There are 9 hidden switches. A switch that is on adds its own fixed numbers to the row, and there is some noise. The rows also spread widely along 13 directions, which tell nothing about the answers.
Some rows, each with its switches (1 for on, 0 for off) after it:
[ 3.98  2.03 -0.37  3.60  2.17  4.34  1.31 -7.06  2.28 -0.11 -2.30 -1.15
 -1.42  2.75 -3.26  2.50 -0.75 -2.81  0.74 -1.21 -0.48  0.29]
1 1 0 0 0 1 0 0 0
[ 1.26  1.53  3.53  4.22 -0.95  0.26 -0.53 -2.59  1.13 -1.56  1.48 -3.02
  1.37  0.24 -1.48 -3.89  0.03 -0.91 -4.87 -4.17 -3.67  4.53]
1 1 0 1 0 1 0 0 0
[-2.23 -4.29  7.20  1.00 -2.38 -1.29 -3.99 -0.90 -0.21  4.97 -2.99 -1.55
  0.94  4.95 -4.01 -2.22 -0.32  1.32  3.12  2.72  0.18  0.61]
1 0 1 0 0 0 0 1 1
[-3.05  1.67  5.70  2.66 -2.71  0.25 -4.04  2.08  3.07 -2.83 -1.05 -1.21
  1.52  0.37  4.36 -2.25  0.99 -0.65  1.70 -2.40 -2.39 -0.32]
0 0 0 0 0 0 1 0 0
[ 4.64 -1.29 -0.80 -0.96 -1.11  1.07 -0.68 -3.48  1.10  1.99 -2.23  1.34
  4.35  1.23 -3.73 -4.63  1.21 -1.94 -1.26 -2.01 -2.11 -2.83]
0 0 1 1 1 0 0 0 0
[-2.28  1.77  3.03  1.02 -0.87  0.88 -1.77 -0.28  2.91  1.21  0.51 -1.83
  1.72 -2.77  3.11  4.23 -1.61  4.64 -2.93 -5.01 -3.68  3.63]
0 0 0 0 1 0 1 1 0
[ 0.70 -0.34 -0.68 -2.37 -2.02 -4.29  1.68 -0.19 -1.47 -0.72  7.78  0.19
  0.36  2.74  2.26 -2.30  1.18 -5.20 -0.89 -0.91 -0.78 -0.91]
0 1 0 0 0 0 0 0 0
[-1.18  0.22  2.13  0.94  1.99  0.55 -2.07  2.73 -3.85  2.88 -1.35  2.46
 -0.80  2.04 -2.25  1.62  0.68 -1.55  7.40  0.66 -1.16 -5.57]
1 0 0 1 0 0 1 1 1
[-1.33  2.01 -0.85  1.18  2.01  1.74  1.28 -1.71  4.64 -1.88  2.01  0.38
  0.54 -0.39  0.51  6.26 -2.59 -1.56  1.79 -0.44  2.90 -0.41]
1 0 1 1 1 1 0 1 0
[ 4.99 -0.56  1.01 -1.51 -3.07 -0.02  2.07 -1.19  3.57 -0.34  1.10  0.63
 -2.14 -0.48  4.51 -1.09 -1.02 -1.50 -1.50 -2.70 -3.06 -0.05]
0 0 0 1 1 0 0 1 0
[-0.32 -0.01  1.42  2.29  0.21  0.38 -2.47  1.05  7.23 -1.44  2.50  2.91
 -0.28 -1.07 -1.51  0.01 -2.09 -1.41 -0.04 -2.67  2.06 -0.68]
0 0 0 0 0 0 0 1 0
[-0.13 -2.59  0.65  0.96 -1.20 -1.19  1.47  3.92  0.54 -1.37 -3.50 -0.66
  3.37 -4.15 -3.60 -2.12 -0.27 -1.11  0.57  4.60  1.32 -0.50]
0 0 1 0 1 0 1 0 0
[-2.90 -2.63  0.12 -1.83 -3.60  3.82 -1.62  4.17  1.09 -2.70  0.40 -5.07
  1.64  0.39  4.52  1.96 -2.78 -2.26  0.99 -1.38  1.58  4.07]
0 1 0 1 0 1 0 0 0
[-0.65 -2.09  3.78  0.56 -2.55 -0.98 -0.43  1.90  1.74  0.56 -2.23 -1.36
 -1.29  2.01 -0.82 -0.21 -0.90  0.79  1.71  2.69  1.28  3.20]
0 0 1 0 0 1 0 0 0
[-1.97  3.00  5.52  3.04 -0.41 -4.33  1.42  4.30 -0.38 -0.45 -1.56  3.04
 -1.54  1.47 -2.54  1.41  0.15  2.82  2.11  0.06 -0.54  2.99]
1 0 0 1 1 0 1 1 0
[-0.24  2.34  2.20  1.57 -0.31 -0.15 -1.49 -0.40  2.67 -1.81 -1.08 -0.02
 -0.63 -2.37  2.40  0.54  2.02  3.98  0.29 -1.38 -2.34 -0.31]
0 1 1 1 1 0 1 1 1
[-0.30 -4.15 -1.95 -0.65  0.23 -1.18  1.50  3.11 -0.92 -1.53  1.41 -1.17
 -1.48  1.60 -3.38 -3.41 -0.44 -3.31  2.11  4.11  2.93 -0.03]
1 0 0 0 0 1 0 0 0
[ 2.00 -3.10  3.16  0.84 -0.35 -1.39 -2.30 -1.38 -0.66  0.74  2.05 -1.80
 -3.22 -0.11  0.57 -3.82  1.51 -2.97  3.80  2.56 -0.81 -3.77]
0 1 0 0 1 1 0 1 0
[-2.83  0.67  1.80  0.52 -1.83 -2.50  1.64  0.93 -1.49 -2.27  0.69 -3.65
  6.34 -1.31 -0.36 -2.63  0.61 -0.42 -4.46  0.73 -2.20  2.57]
1 1 0 1 0 0 1 1 1
[-0.35  0.82  2.46  3.34  0.61  1.25 -1.86  3.33  0.99  0.74 -1.68  3.11
  2.89 -1.29 -4.55  1.14 -2.31 -1.86  0.96 -2.46  0.11 -1.29]
1 1 1 1 0 0 0 1 0
[-0.07 -1.52  2.66 -1.78 -2.99 -0.76  2.98 -1.43  2.64  2.23 -1.94 -0.51
 -0.49  2.95  0.35  3.78 -1.83  1.90  0.62  0.45 -0.08  4.14]
1 0 0 1 1 0 1 0 0
[ 0.09 -0.07 -1.79 -3.79  0.30 -2.84  2.87  0.65 -3.18  4.69  1.03  1.90
 -0.16  2.07 -1.49  3.66  1.02  1.85  0.65  2.14 -0.81 -0.73]
0 1 0 0 0 1 1 0 1
[-2.22 -3.72 -0.52 -1.24 -0.66  4.80 -2.94  1.72  2.93  1.12 -3.04 -2.24
  0.38  1.33 -1.79  3.13 -2.94  2.98  1.55 -0.88  3.04  3.05]
1 1 0 1 1 1 0 1 1
[-2.81  2.34 -0.28  3.43 -0.46  2.48 -2.39  2.33  1.21 -7.66  2.67 -2.74
  2.60  1.30 -0.08 -0.96 -0.27 -4.99  1.71 -3.94  3.14  3.46]
0 1 0 1 1 0 0 0 0
[ 1.91 -1.19  0.74 -0.34 -0.76  2.24 -0.16 -0.03 -3.22  3.75 -0.34 -0.80
 -0.43  2.87 -1.24  2.65 -1.88 -4.07  3.27 -0.72 -0.83 -0.63]
0 0 0 0 0 0 0 1 1
[ 2.43 -1.93  3.47  0.12 -3.02  0.21 -1.18  2.33 -0.61  2.99 -0.81  0.47
 -0.44 -0.31  1.34 -1.52 -1.02 -1.48  0.35 -1.92 -3.95 -0.51]
0 0 1 0 0 0 0 0 0
[-1.90 -1.15  0.61  1.19  0.18 -1.18  1.52  1.83  2.40  1.06  1.80 -0.05
  4.23 -3.82 -4.03  3.50 -3.21  0.42 -2.89  0.60  2.72  3.08]
0 1 0 1 0 0 0 0 0
[ 1.71  0.86 -0.32  1.25 -1.86  3.26 -0.62  0.08  2.10 -2.96  2.61 -0.91
  1.15  1.86  0.72 -1.29 -1.10 -5.82 -0.03 -6.37 -1.90  1.71]
0 0 0 1 0 0 1 0 0

New rows, each followed by its switches (1 for on, 0 for off):
[-0.44 -0.12  2.83 -0.03 -1.81 -1.39  4.69 -1.71 -0.33 -0.66 -0.59 -2.15
 -0.98  1.54  3.37  3.82 -0.07 -3.35  4.75  6.07  0.27 -1.23]
1 0 1 1 0 0 1 0 1
[ 1.28 -0.12 -0.34 -0.79  0.43 -0.55  2.28  1.35 -0.78 -0.04  1.47  0.93
 -3.18 -0.40  2.04  1.73 -0.79  0.24  1.75 -0.61 -1.37 -1.00]
1 0 0 1 1 0 0 1 0
[-1.84 -0.42  5.96  1.81 -3.61 -3.24 -0.38 -1.97  0.55 -1.10  5.71 -4.54
  0.74  1.70  1.63 -1.42  0.19 -2.65 -1.46 -0.90 -1.44  4.64]
0 1 0 1 0 0 1 1 1
[-2.92  2.49 -0.48  1.46 -0.56  0.04 -1.10  1.96 -3.51 -4.28  3.26 -4.11
  5.44  0.73  0.13 -2.51  0.92 -3.09 -1.77 -2.52 -1.12  2.73]
0 0 1 1 0 0 0 1 1
[ 2.02 -1.71 -4.10 -1.51 -0.34 -0.72  4.06 -0.69 -2.04 -2.34  3.02 -3.54
  2.35 -2.72  0.59 -2.40  0.05 -4.03 -2.49  1.77 -0.44 -0.07]
0 0 0 0 1 0 0 0 0
[-1.80  3.52  2.66  3.97 -0.33  2.66  1.92  1.38 -6.21 -3.11 -4.51 -5.85
  1.99 -0.13  1.71  3.26 -0.46 -1.14  2.70  0.45 -2.13  4.07]
1 0 1 1 1 0 0 0 0
[ 1.05  1.89 -0.37 -0.87 -0.47  0.35  0.73  1.82  2.62  1.08 -2.44  3.38
  2.39 -0.19 -1.76  1.70 -0.80  2.53 -1.82 -3.71 -2.06  0.64]
0 0 0 1 0 0 1 1 0
[-1.06  2.55 -1.32  1.27  0.87  3.12 -0.72  2.91 -2.13 -0.67 -5.26  0.61
  2.82  1.62 -2.24  1.03 -0.06  2.00  0.39 -2.90 -1.80  1.07]
1 0 1 0 0 0 0 0 0
[-0.10  0.56 -0.58  0.92 -1.10  2.29 -1.27 -0.77 -1.08 -4.02 -5.05 -3.13
  4.04  2.81 -0.95 -4.47  2.70 -2.26  2.06  1.51  0.00 -0.66]
0 0 1 0 0 0 0 0 0
[ 0.22  1.39  1.16  1.89  1.54  1.24 -2.17 -5.26  5.76 -0.69  2.22  0.51
  0.70 -0.60 -0.56  1.35  0.64 -0.07  0.40 -2.81 -0.56 -1.93]
0 1 0 1 0 0 1 1 0
[-0.19  0.18  0.22 -1.24  0.94 -3.86 -0.11 -1.32 -1.19 -0.98  0.81  1.02
 -3.05  3.32  0.08 -3.68  4.23  3.92  2.68  1.34 -1.35 -2.04]
1 0 1 1 1 0 0 1 0
[ 0.57 -1.64  1.67 -2.87 -3.26  0.85 -1.41  2.84  2.23  1.19  2.34  1.54
 -3.67  2.06  6.29  2.09 -1.48 -2.28  3.77 -3.22 -2.43 -1.82]
0 0 0 0 0 0 1 1 0
[-0.19 -0.86 -4.13 -2.69  0.65  1.38  0.82 -3.88 -1.65 -0.77  2.37 -4.50
  2.65  0.79  1.56 -1.08  1.82  0.13 -1.25  0.32 -0.98 -0.26]
0 0 0 1 0 0 0 0 1
[ 1.18  0.94 -0.65 -2.60 -3.93 -2.98  4.60  1.85 -0.59 -0.96  3.77  0.46
  2.28  3.16  1.23 -0.52 -0.25 -4.32 -2.39 -1.54 -1.19  3.06]
0 0 0 1 0 0 1 0 1
[-3.44  0.96  5.13 -1.00 -2.77 -3.57 -0.22  1.17  0.82  2.98  1.93  0.69
  3.30  1.73  1.85  2.73 -0.45  1.56 -0.32 -1.66 -1.86  1.98]
0 0 0 1 0 0 1 0 0
[ 1.41 -2.88  0.79  0.53 -1.40  3.42 -0.77  0.69  1.92  1.54  1.17 -1.77
 -0.15 -2.85  1.86  0.83 -3.40 -1.36 -2.04 -3.60 -3.28  0.80]
1 0 1 0 0 0 0 0 0
[-0.63  4.17  1.82  2.02  0.85  2.83 -1.39 -4.15  2.73 -0.88  2.88 -1.11
  1.43  1.08  3.20  6.14 -1.32 -3.13  1.79 -4.03  0.18 -0.31]
0 1 0 1 1 1 0 1 0
[ 3.09 -0.67  4.84 -0.34 -1.96 -1.68  0.00 -3.09 -1.51  7.54  1.78  0.67
  0.88  2.08 -0.46  1.97 -1.18 -2.65 -0.93 -1.74 -3.98 -0.77]
0 1 0 0 0 1 0 0 0
[-3.63 -0.80 -1.40  1.88  1.50  2.37 -2.04  2.77 -0.43 -4.15  0.97 -4.56
  2.69 -4.31  0.32 -0.85 -0.32 -1.55  1.03  0.29 -0.01 -0.47]
0 0 0 0 0 0 1 1 0
[ 0.03  1.15  1.82  0.44  0.93  1.53 -4.66  2.32 -2.24  3.42  0.14  3.16
  2.96  0.06 -0.07 -1.85  0.54 -0.61  1.37 -5.63 -4.30 -5.75]
1 0 0 1 1 0 0 1 1
[-2.49 -1.35  1.26  0.07 -1.02 -1.54 -0.66  1.74 -2.28 -1.93  3.09 -2.91
 -0.07  0.76  2.57 -0.24  0.74 -3.82  4.08  3.00  1.37 -1.38]
0 1 0 0 0 0 0 0 0
[-4.44  1.59 -0.80  3.69  4.56  1.43 -3.71 -0.08 -0.13 -4.80  2.09 -1.71
 -1.73  1.18 -1.22 -1.23  2.64  1.40  4.81 -0.75  1.61 -1.35]
1 0 0 1 0 0 0 0 0
[-2.98  3.94  1.13  3.45  0.59 -1.89 -0.87  4.41 -3.36 -2.73  3.00  0.50
  2.78  1.61 -3.92 -0.83  1.16 -0.99 -0.20 -4.58 -1.36  4.26]
0 0 1 1 0 0 1 0 0
[ 2.76 -3.87 -0.79  1.22  0.56  1.56  1.41  4.02 -0.71 -0.77 -0.95 -1.30
 -3.70 -2.92 -2.06 -2.66 -2.07 -2.76  1.31  2.53 -0.35 -1.03]
1 0 0 0 0 1 0 1 0
[-2.99  0.91  0.79  4.87  2.94  2.13 -2.77 -3.00  5.50 -3.73  0.72 -4.46
  2.47 -3.16 -3.03  0.89 -0.97  1.79 -1.95 -0.33  3.11  3.30]
0 0 0 0 1 1 0 1 0
[-0.70 -4.54  1.57  1.62  1.25  1.48 -4.51 -1.97  0.58  0.50  2.27 -3.16
 -1.44 -3.04  0.85 -3.33  0.75 -0.51  2.48  0.56 -1.17 -4.26]
1 1 0 0 1 0 0 0 0
[ 3.11 -1.00 -4.77 -1.31  1.41  3.47  1.18 -0.03 -1.95 -0.17  3.65 -0.45
  0.51 -0.94  0.31 -0.84 -1.62 -5.05 -0.87 -4.46 -3.02 -2.86]
1 0 0 1 0 0 0 1 0
[-0.02 -4.98 -1.82 -3.17 -0.97  4.03 -2.90  2.96 -1.17  2.63 -0.33 -1.01
 -1.08  1.81 -0.21  0.58 -1.45 -0.24  3.92 -2.02  0.13 -0.66]
0 0 0 1 0 0 0 0 0
[-3.79 -2.44  1.73 -1.99 -2.03 -2.29 -2.52  3.08 -1.32 -0.47  4.08 -0.51
 -1.56  5.96 -0.17 -0.66  1.27 -1.63  6.21 -0.64  2.41  1.43]
0 0 0 1 1 0 1 0 0
[-1.68  1.84 -0.08  1.11  1.16  2.33 -0.81 -4.22  4.16 -0.47 -0.17 -0.72
  3.50  0.13 -0.53  4.49 -0.53  0.75  0.34 -1.08  2.06 -0.03]
0 1 0 1 0 0 0 0 0
[ 1.17  1.48  3.24  1.34 -0.08  0.70 -2.92 -1.12 -0.18  2.91 -0.47  0.72
  3.50 -0.02  0.00 -3.19  0.80  1.03 -2.57 -5.70 -5.50 -1.85]
1 0 0 1 1 1 0 0 0
[-1.93  0.03 -2.96 -1.91  3.00 -4.79  3.61 -3.95 -0.37 -0.68  6.08 -1.93
  0.17 -0.53 -0.05  0.86  2.67  0.20  0.28  5.43  1.16 -2.36]
0 0 0 0 0 1 1 0 0
[-2.43  1.95 -1.91  0.96  1.65  6.41 -2.49  2.45 -3.37 -1.82 -3.67 -2.66
 -2.13  2.51  2.71  3.69 -0.13  1.66  4.74 -3.66 -1.75  0.88]
1 0 0 0 0 0 0 0 0
[-1.97  0.59  0.04 -0.67  1.64 -4.05 -0.26 -4.55 -2.63  1.78  5.99 -0.85
 -0.62  5.15 -3.09  1.90  1.75  0.08  1.72  0.20  1.68  1.37]
0 1 0 0 1 0 0 1 0
[ 1.56  2.42  2.56  3.68  0.59 -3.53  3.31  2.43 -1.31 -1.76  0.24  1.45
 -4.70  0.85 -2.91  0.39  0.54  1.08  1.60  0.99  0.11  4.01]
0 0 0 1 0 0 0 0 0
[ 3.52  0.41  3.73  3.64 -1.88 -1.22  1.61 -0.79  0.60 -1.67 -0.87 -0.02
  1.45 -0.94 -3.44 -1.99 -0.11 -5.59  0.97  0.79 -0.97  0.00]
0 1 1 1 1 0 1 1 0
[ 1.86 -2.02  2.50 -0.13 -1.81 -1.12  1.46  2.03  1.84 -2.47  1.29  0.18
 -5.71 -1.29  5.71 -0.84 -0.50 -2.67  4.77  2.55 -0.74 -3.25]
1 0 1 1 1 0 0 1 0
[-1.28  0.17  0.64  1.93  1.65 -2.26 -1.16  2.03  2.31 -2.42 -2.13  1.84
 -1.25  0.12 -4.15 -1.95  2.33  2.28  3.84  3.49  3.00 -1.61]
0 0 0 0 1 0 1 1 1
[ 0.73  2.51 -1.62  1.20  0.26  1.63 -0.46 -1.14  1.47 -5.09 -1.46 -0.71
  0.80  0.21  2.12 -2.08  3.18 -1.13  1.96  0.74  0.12 -2.78]
0 1 1 1 0 0 0 0 1
[-2.73 -0.19  2.45  4.13  1.05  0.29 -0.65 -0.71  2.98 -5.06  4.57 -4.06
  0.51 -0.89  0.42 -0.99 -1.47 -5.61  1.58  1.26  2.40  0.19]
1 0 0 1 0 1 0 1 0
[-1.89 -0.84  0.37 -1.26  0.13 -1.74 -1.10  1.21  2.18  1.01  0.45  1.73
 -0.20 -0.29  0.92  1.18  0.50  2.78  2.39  1.14  1.43 -2.08]
0 0 0 0 1 0 0 0 0
